The rows are grouped in 4 different ways at once. Each group adds its own fixed numbers to the row, and there is some noise. The rows also spread widely along 15 directions, which tell nothing about the answers.
In the rows, zero is written as 128.
Known rows, each followed by its group in each grouping:
[164 195  68 138 154 165 119 110 171  65 128 143 141 147 171 132 104 102
 148 211 139  60 136 156 139 127 123 104 100 152  79 120  66 166 108 125
 137  95 153  85 155 205]  Geb T K J
[117 137 176 157 129 118 132 119 146  59 102 148 122 177  83 144 144 185
 130 128 117 104  99 147 181  90 145 161 121  89  61 122 106 131 119 143
 138 127 198 153 155 136]  sito V K D
[144 142 113 110 131 158 141  87 115 115 120 108 144 115  98 118 135 128
 159 115 146 132 152 121 111  85 139 107 126 136  94  97  94 147 154 162
 147 116 146 125 136 138]  Geko G W A
[151 138  93 108 136 154 130 164 158 133 101  62 141 101 175  90 143 103
 138 155 116 106 136 108  79 158 127 120 121 102 114 104 124 168 180 154
  96  80 166  86 123 136]  Geko F C A
[ 88 113 136 124 125 109 129 145 107 111  68  94 176 139 186 101 158 120
 124 103  95  79 121 158 109 119  79 124 111  94 112 119  92  98 134 172
  84  79 164  89 129 115]  reta L C X
[171 140 133 185 173 162 128 147 159 124 135 117 131 175 157 146 146 143
 150 130 178 139 130 131 170 124 124  81 142 150 111 136 107 156 133 149
 112 116 121 116 125 154]  reta G Z X
[168 100 147 139 165 137 122 124 122 116  93 102 150 119 162 118 136 128
  64 113 111 114 172  88 118 109  99  95 169 119 138  84 138 125 128 121
 100 128 182  82 116 152]  Geb F W Y
[141  85 141 120 124 140 129 114 114 132 101 107 162 113 143 104 174 126
 146  87 127 126 172  93 127 125 122  76 152 120 105  91 124 125 159 157
 118 132 134 125 122 114]  Sapo B E Y
[157 130 160 142 124 112 116 171 126 119  69  96 109 149 111 137 121 133
 102 134 115 113 176  88 154 129  94 148 153 130 124 111 122  81 108 116
  92 148 126 151 134 128]  sito L Z U
[151 138 116 127 139 182 125 153 144 159 125 117 166 114 140 141  90 112
 146 136 146  98 123 113 116 142 113 122 142 147 147 103 126 105 168 124
 147 121 113  99 109 149]  Sapo B E U
[118  80 164 131 155 186 160 156 145 180 117 155 140 145 126 137 140 155
 138 156 129  84 112 107 140 115 118 126 145  90 101  78 149 163 178 154
 150 162 151 104 156 150]  reta T Z J
[141  96 147 123 127 194 106 169 114 168  74 127 190 124 155 132 116 122
 136 174 113  34  95 121 108 104 115 131  97 115 100  93 111  95 193 148
 129 101 180 124  99 146]  sito V C D
[114 137 138 132 126 140 125 153 166 119 125 141 132 162 121 133 133 147
 163 118 127 106 117 124 156 162 117 141 128 105 107 102 118 129 139 128
 133 141 129 126 155 129]  Geb L E J
[170 131 157 170 186 155 122 152 132  92 107 102 139 168 185 124 136 122
  88 124 131 114 148 137 139 112  99 111 123 132 141 101 109 136 108 149
  76 114 169  77 130 156]  Geb L Z U
[158 144 124 130 144 169 103 166 157  98 123 102 154 121 129 126 111 135
 132 121 124 103 111 125 131 139 129 152 110 105 103  97 108 112 153 131
 125 106 176 109 128 133]  Sapo G K D
[140  86 144 155 117 150 115 151 149 107 103  69 147 140 127 120 147 142
 111  92 125 120 116  95  95 147 111 159 154 100 102 128 143 134 177 129
 103  95 182 120 101 124]  Geb V E X
[170 141 104 102 124 158 111 149 144 128 113 106 144 115 121 124 125 111
 150 139 143 113 164 102 131 147 124  91 136 141 111  91 105 127 151 121
 131 129 127 141 132 138]  Sapo G C J
[ 83 156 156 138 151  97 168 153 151 165 115 151 130 182 112 148 117 173
 145 112 163 155 113 152 194 128 109  92 185 131 191 121 139 125 127 134
 155 155  78 126 138 126]  Sapo L K X
[128 141  95 142 127 159 120 122 139 156 130 131 164 147 155 153 106 120
 161 131 151  93 137 103 134 154  81 118 134 161 130 125  99 112 133 116
 143 127  87  99 115 154]  Geko F C A
[115 142  89 141 120 157 130  97 141 108 148 111 150 141 130 113 138 117
 183 123 143 116 155 114 110 147 108 144 111 139 114 128  89 160 150 164
 142 116  93  82 150 131]  Geb G K A
[148 161 113 160 152 108 110 123 146  78 124 101 137 147 160 123 135 124
  99  92 123 136 171 123 145 151  98 109 158 135 140 124 110 108  94 111
 111 119 139  83 128 141]  Geb L Z D
[163 165 117 121 173  95 137 115 113  95  87  83 129  81 143  84 157 107
 100 115  98 151 191 109 118  97 143  97 152 120 141 100 116 123 121 154
 118 106 151  58 133 132]  Geko T W A
[129 152 105  99  98 117 113 125 122 127  74  77 187 104 145  81 136  97
 115 108 121 122 155 137  72 142 131  65 163 146 181 110 127 111 187 126
 136  60 144 120  82 123]  Geb L C A
[178 110 144 100 155 210 111 189 119 133  98 104 131 120 140 131 108 115
 135 162 121  81 159  81 128 118  99 157  77 114 105  44  97 117 146 164
  93 164 142 113 161 138]  Sapo L Z Y
[129 109 152 114 119 134 114 134 124 109  95 129 169 140 150 114 145 129
 133 105 108  88 141 134 147 135 100 117 121 120 118  86 101 106 133 139
 113 119 156 120 139 124]  reta F K U
[167 130  88 161 162 185 113 162 168 147 139 117 164  99 163 135 128 113
 166 150 124  80  93 101 127 150 152 147 122 115  66 125 122 134 178 143
 143 100 152  72 114 157]  Sapo F K J
[192 152 139 166 170 140 145 113 147 107 120 108  96 130  84 133 146 156
 137 157 159 161 155 111 159  61 190 102 168 138  87 130 127 173 144 158
 148 126 159 134 128 156]  reta F K D
[159 152 132 168 117 156  92 107 137  78 114 132 166 178 131 138 125 132
 141 130 162 101 137 145 139 116 118  99 124 176 130 129  83 117 137 115
 142  88 136 143  98 158]  Geb T W D
[134 130 153 136 131 123 122 145 144  84 114 102 113 172 117 123 146 156
 148 104 137 135 159 112 168 131 100 140 114 112 111 108  92 136 115 154
  91 138 122 140 159 108]  Geb G K Y
[107 103 124  91 141 143 135 143 137 122 126  96 160  97 154 102 148 135
 142  82 105 107 113 123 116 137 109 134 123  68  84  78 120 130 156 156
 123 122 190  78 145 108]  Sapo T C D
[101 125 131 194 117 117 128 125 179 113 133 150 152 200 146 144 157 161
 140 101 142 111 111 132 157 191 102 116 177 119 110 151 136 142 131 100
 134 124 125 127 119 151]  Geko L K J
[161 115 112 151 129 161 117 133 148 107 116  76 139 142 155 111 149 114
 123 122 138 120 172  91 100 158 102 116 135 131 114 116 115 158 147 136
  94 108 144 103 128 140]  Geb G Z A
[118 132 118 170 144 148 123 169 138 165 117 107 150 143 138 157 113 133
 169 128 137  86  91 109 139 123  98 173 114 120  98 160 101  92 152 146
 124 106 100 100 109 125]  Geb G C J
[152  95 131 118 186 194 142 170 134 202 119 124 163 106 170 125 147 118
 160 151 135  86  99 112 130 105 143  91 123 106 100  83 133 152 195 170
 134 130 163  80 120 142]  Geb V C J
[127 119 155 147 139 140 124 178 147 148  93 104 156 138 137 146 129 157
 136 103 125  97  76 119 148 122 120 136 132  91  78 126 126  95 153 133
 111 100 176 131 104 120]  sito G C A
[126 140 155 146 125 173 127 148 160 119 136 131 135 178  87 140 116 163
 173 123 163 127 104 126 151 132 133 155 118 136 142 111 117 148 171 146
 159 125 109 134 133 126]  Geb T K A
[175 129 124 120 113 176 118 135 169  65 127  77 116 172 117 131 122 136
 137 115 168 123 138 127 110 134 106 121 123 130  87  99  97 168 136 119
  93 104 184 164 135 146]  Geb B W J
[133 141 136 139 108 121 120 114 150 153 111 149 166 134  94 117 153 144
 158 107 145 140 144 115 157 152 166  61 187 155 157 119 144 123 182 109
 185 120 101 153 101 126]  Geb G K A
[119 159 136 166 150 106 122  88 116  64 148 122 146 163 106 137 140 159
 142  47 144 162 143 147 171  94 111 137 126 137 123 134  81  97  93 152
 140 120 119  99 136 115]  Geko G K D
[139 163 108 107 122 144 130 106 137 100 121 113 147 104  98 124 107 131
 139 113 131 128 142 120 114 118 136 124 145 127 120 102 115 113 159 130
 163 110 136 121 126 141]  Geko B E Y
[131 119 162 150 141 134 135 196 148 170  52 115 134 163 152 139 111 145
 102 182 114  69 118 107 143 132  98 133 150 108 140 119 139 109 138 113
  93 125 142 128 110 150]  Geb L K A

New rows, each followed by its group in each grouping:
[125 131 143 106 171 165 141 186 157 136 130  96 136 146 165 112 130 140
 157 124 134 122 108 132 141 141 105 136  96  92 153  75 112 160 164 182
  99 129 140  78 154 109]  Geb V K Y
[150 164 120 130 153 136 130 103 118 118 110 136 150 113 107 114 137 117
 142 144 134 125 154 132 137  82 163  85 145 154 140 113 111 131 159 150
 177 108 120 101 122 148]  Geb T C J
[102 175 110 112 100 122 135 103 130  65 116 117 124 174  95 140 113 132
 162 128 142 111 140 152 134 120  81 162  96 138 118 117  58 129 110 145
 129 119 114 139 169 134]  Geko V W J
[108 144 125 128 135 126 150 117 135 103 111 130 136 171 149 139 116 140
 141 139 143  99 148 147 156 117  76 113 125 129 128 114  84 127  93 141
 114 136 121 111 155 144]  Sapo B K D
[108 125 155 122 132 115 129 149 134 118 108 127 125 149 121 119 143 153
 131 104 105 124 148 112 160 140 101 153 124  97 140  89 119 111 130 142
 123 149 128 114 160 109]  Geko F Z D
[149 128 147 143 144 146 123 118 124 120 100 145 158 136 141 110 169 129
 163 134 121 109 145 118 153 107 160  88 116 134  99 100 110 139 151 169
 138 113 142 110 136 137]  sito F E A
[157 150  94 145 177 157 131 123 151 150 155 146 147 123 153 159 116 128
 160 129 160 115 138 114 175 128 109  78 157 149  85 121 101 123 109 119
 150 154 112  89 138 170]  reta G C X
[118 147 102  87 109 173 114 157 155 142 142  93 169 104 123 101 117 118
 184  94 130 121 114 118  91 177 121 145 107 111 141  81 116 129 202 155
 149 101 128  95 139 102]  sito G W A
[185 145 144  71  96 205  87 185 124 108  74  71 164 137 100 107  71 114
 108 169 145  91 156 136  76 112 106 124  91 153 196  56  93 111 192 132
 111  82 159 173 108 133]  reta G K D
[136 121 147 174 139 152 123 156 160 122 117 114 137 181 142 135 140 149
 136 125 154 121 116 125 147 144 110 124 143 134 135 133 129 145 160 134
 123 109 127 120 116 142]  Geb T Z X
[150 135 154  86 120 155 120 198 127 158  61 102 150 129 113 105 108 120
 115 162 116  98 145 123 111 124 119 120 123 125 204  72 131  98 189 134
 123 105 123 144 114 123]  Geko B K J
[132 122 117 112 103 176 133  95 144 116 122 159 153 150 117 130 139 126
 175 163 147  84 157 110 144 148 121  97 125 147  93  84  97 168 146 135
 158 156 125 138 161 159]  Sapo V K A
[190 133 128 141 196 132 139 134 107 149  90 110 126 105 161 109 163 109
 133 166 127 121 194 102 160  80 142  68 140 142 107 106 104 135 116 169
  98 139 124  92 133 150]  Geko G K U
[147 113 149 105 162 137 129 158 129 142  95 144 137 115 146 114 151 128
 122 132 108 114 172  97 176 132 118  87 147 115 130  62 130 115 131 135
 131 170 130  99 161 137]  Sapo T Z X
[169 123 148 143 151 153 123 185 121 185  75  91 124 117 117 126 107 116
 107 178 126 111 183  52 116 120 110 141 158 148 193 110 148 106 164 127
 128 145  77  92 105 135]  Geb T C A
[169 162 100 140 105 185  67 128 158 100 114 165 202 129 151 144 104 109
 147 150 123  50 107 127 136 172 136 109 109 162  97 106  94  86 158  78
 167  84 154 132  98 181]  Geko F C A
[129  94 142 109 104 192 117 157 176 111 157  96 131 164 100 134 118 164
 170  83 157 123 104 110 125 166 100 169 117  97  97  82 120 148 168 127
 124 140 162 153 142 109]  Geb B K D
[123 144 128 157 153 102 134  96 131 109 112 138 175 131 164 116 157 129
 118  86 116 122 155 137 151 132 117  67 166 127 127 124 114 114 108 131
 134 108 138  73 128 143]  reta G E A
[102 143 173 150 136 181 132 154 169 118 140 178 146 199 104 153 121 176
 180 142 150  93  72 153 176 135 132 146  91 104 110 102 109 153 159 151
 160 133 138 134 164 138]  sito G C A
[102 132 114  37 121 125 141 134 134 117 100 117 136  92 120 109 126 134
 153  92 101 106 120 136 148 123 115 116 125  80  59  53 100 105 132 140
 131 142 194 137 174 118]  Geb L Z X
[178 132 152 175 191 171 117 173 165 112 139 119 131 160 138 152 123 153
 128 113 148 122 101 120 175 118 131 133 126 116  98 113 118 130 126 131
 113 125 165 101 126 149]  Geb G K J
[154 102 114 177 142 130 127 123 142 161  97 121 131  88 130 134 158 131
 139 167 102  79 152  60 127 122 143 142 181 104  40 146 145 117 154 124
 146 140 144  95 114 154]  reta T W D
[144 119 152 128 163 122 118 170 110 127  66  76 166 108 163  95 143 120
  79 104  99 117 129 130 104  97 123 110 144 102 153 104 134  95 160 153
  96  80 184  83  97 122]  Geb L C X
[ 74 146 106 137 122 129 140  91 151 106 146 136 164 132 135  95 155 136
 164 120 119 112 116 151 102 144 137 133 133 101 125 128 123 169 184 163
 178  95 137  66 144 127]  Geb T C D
[225 141 124 134 133 166  97 161 113 132  75  70 127 128 116 117 119  95
 116 181 156 123 215  75 102 106 121  88 146 194 170 101 111 120 157 129
 108 114  96 142  98 152]  sito T W J
[101  94 139 164 108 124 150 107 108 161 101  93 139 160 106 124 143 146
 131 126 148 128 170  93  94 106  84 129 172 132 152 143 132 141 161 157
 125 130  95 119 116 118]  sito G W D
[106 126 132 177 132  81 136  71 145  73 108 145 174 176 185  92 185 135
  82 106 117 128 181 152 135 156 108  44 189 132 176 130 133 169 114 124
 127 100 151  77 127 154]  Sapo F K D
[135  80 119 136 142 151 117 138 106 155  93 115 170 114 174 117 155 115
 134 114 108  80 153  89 124 131  91 121 134 118  88 101 113  93 138 146
 105 137 136  90 118 139]  Geko L K X
[136  85 135 154 120 175 151 101 143 138  79 149 161 146 134 118 148 133
  98 203 120  54 134 119  84 106 140  95 167 111  93 116 153 183 191 125
 147 102 189 128 114 195]  Geko B K J
[116 116 111 104 126 151 147 148 142 176 103 103 155 107 161 103 138 108
 151 148 118  94 152 102  93 158 104 108 144 110 144 101 133 142 174 151
 129 123 113  80 136 127]  reta B C A
[140 153 153 142 141 137 135 197 172 124  87 106 122 183 141 139 122 149
 144 165 154 117 105 141 164 145 114 115 127 123 146 122 118 145 147 138
  96 112 131 146 130 138]  Sapo V E X
[135 127 132 120 137 151 116 163 168 134 118 131 161 109 140 114 130 134
 122 131 107 102 128 102 128 179 130 117 150  86 129  85 149 132 179 118
 145 132 153 100 138 134]  Sapo G C Y
[160  95 146 160 156 148 118 130 126 109 100 110 146 149 161 105 158 124
  96 136 124 113 184  95 127 125 101 102 154 136 148 105 129 148 135 139
 107 129 136  78 126 151]  Geb T K X
[124 102 102 163 134 148 145 120 161 131 150  89 132 160 149 131 159 139
 174 101 159 127 120 106 124 144 108 132 146 121  72 146 115 180 151 156
 113 113 135 103 126 132]  Geb F K J
[106  91 153 158 118 127 132 114 120 127  87 149 175 130 127 107 175 133
 128 121  95  87 136 118 125 124 140 125 150 101 118 120 140 119 175 151
 153 111 140 102 123 130]  Sapo B K J
[123 135 121 138 129 141 115 103 123 103 124 122 181 131 154  95 170 119
 177  96 130 119 140 143 126 127 141  96 109 136 132 115  95 133 175 181
 143  85 116  94 122 114]  Geb B K Y
[109 130 135 146 102 127 136 121 163 131 137  97 140 178 104 132 153 164
 180  80 181 161 103 139 136 145 128 101 164 135 132 138 123 159 178 137
 144 104 132 162 103 106]  Geb V W D
[149 170 108 128 179 190 127 171 187 147 161 130 157 141 166 138  90 130
 150 130 155 114  91 139 144 168 124 107 131 129 152  85 124 146 150 122
 145 126 139  68 131 161]  Geb L K A
[ 83 155 138 170 121 114 146 120 112 129  80 133 160 161 119 143 127 143
 166 148 124  79 105 153 144  78 112 162 104 128 109 169  79 100 136 179
 138  86 100 111 128 128]  reta G K A
[153 166  78 145 110 159 112  83 150  58 145 107 137 150 121 126 115 112
 142 139 152 118 189 104 108 159  96 137 131 169 117 122  84 155 116 115
 142 120 104 100 142 169]  Geko T K A
[141 141 140 158 169 129 105 148 127 113 110 133 157 114 163 130 150 128
 159  97  98  97 113 118 171 116 132 149 100 104  91 117  95  69 130 159
 123 114 132  75 130 116]  Geb B W Y
[129 136 149 153 170 105 171 121 155 135 102 105 125 139 132 105 164 162
 101 144 142 153 127 142 128  88 164  57 203  98 128 130 167 193 166 153
 140 103 189 103 114 147]  sito T C D
[127 111 113 167 147 139 115 106 105 127 127 116 170 124 162 128 169 121
 190  76 128 104 135 101 156 114 110 136 107 140  65 141  78  93 122 171
 128 116 101  72 117 115]  Geb T K A
[108 116 161 153 128 110 129 121 122 115  96 134 155 152 126 115 148 141
  93 106 102 116 170 105 134 140  95 120 161 111 162 111 137 115 127 127
 130 137 125  89 141 127]  sito G C A
[151 126 118 127 172 119 125 123 115 149 121 110 151  85 145 111 154 123
 126  93 115 139 171  92 143 114 128  87 169 124 126  99 129  98 133 135
 144 142 127  70 114 126]  Geko T C D
[109 138 129 137 152 142 143 152 141 161 120 131 144 143 143 132 134 142
 176 128 135 107 118 118 161 135 110 135 120 122 126 115 109 122 142 156
 137 136  92  89 137 125]  Geko T K A
[138 127 128 131 111 143 119 107 136  85 120 110 156 130 116 101 138 117
 118 113 124 126 177 115  99 151 117 119 146 130 146  99 123 149 156 134
 134 119 136 109 142 135]  Sapo G E U
[124 140 127 129 137 138 130 150 124 122  93 112 146 151 156 134 132 132
 161 147 131  87 124 129 153 116  93 138  91 123 103 116  76 114 131 166
 100 117 121 120 136 130]  Geko V K Y
[165  90 170 131  84 185  79 135 116 123  89 143 174 148  89 131 146 132
 142 116 128  88 154  81 130 150 125 130 122 154 130  75 117  92 181 107
 150 139 130 175 109 130]  Geko V W A
[164 153 145 171 165 157 127 129 134  99 108 126 142 155 125 159  77 137
  71 146 132 102 149 112 139  97  94 148 148 150 158 116 114 110  97 113
 131 125 142  76 124 179]  reta F K A
[118  78 138 106 123 185 123 130 123 140 111 129 198 175 195 131 132 134
 140  90 147  72 111 140 131 142  58  79 104 132 115  68  89 125 130 135
  95 113 170 120 117 143]  Geko F K A
[128 133 124  90 134 119 145 140 154 131 105 105 144 134 148 103 143 139
 131 119 142 131 149 142 144 140 116  52 161 108 133  84 122 155 139 133
 113 124 165 136 139 127]  Sapo G K D
[ 92 165 109 156 141 118 148 121 136 142 115 125 156 111 133 112 134 119
 141 137 103 112 139 124 111 136 127 150 142 113 155 141 127 125 167 163
 164 104  95  49 144 130]  reta G Z A
[149 144 134 130 144 120  99 138 112 123  76 147 184 124 157 113 131 107
 108 131  94  82 157 127 154 120 120  92 132 150 170  97 107  70 133 122
 140 104 125  92 113 143]  Geb F K J
[155 133 110 141 182 142 117 145 134 131 133 110 155 132 199 121 148 117
 156 105 138 117 160 111 169 140  91  81 118 136 118 105  86 120 107 157
  91 134 106  69 135 128]  Geb G K Y
[173 125 167 120 197 163 152 206 150 151 105  83  91 136 140 135 114 145
 108 142 133 135 143  89 149 112 105 141 126  91 142  76 136 138 122 147
  81 160 147  90 149 132]  Geko B C A
[116 125 131 106  99 154 117 120 143 134 109 159 175 139 135  97 158 124
 166 150 124  88 150 122 126 167 134  76 134 133 135  83 124 151 184 135
 166 123 122 125 140 138]  sito T C A
[153 166 144 159 172 115 118 144 115 112 125  98 132 135 114 119 134 137
 123  84 134 174 169 120 153 107 130 130 144 144 189 112 116  93 124 156
 132 130  92  83 118 111]  Geko L K D
[120 171 128 124 121 121 130 188 151 126  83 102 132 155 115 131  97 132
 138 163 128 101 127 135 142 139  99 154 118 121 163 124 104 109 144 135
 113 106 101 133 138 125]  Sapo G K J
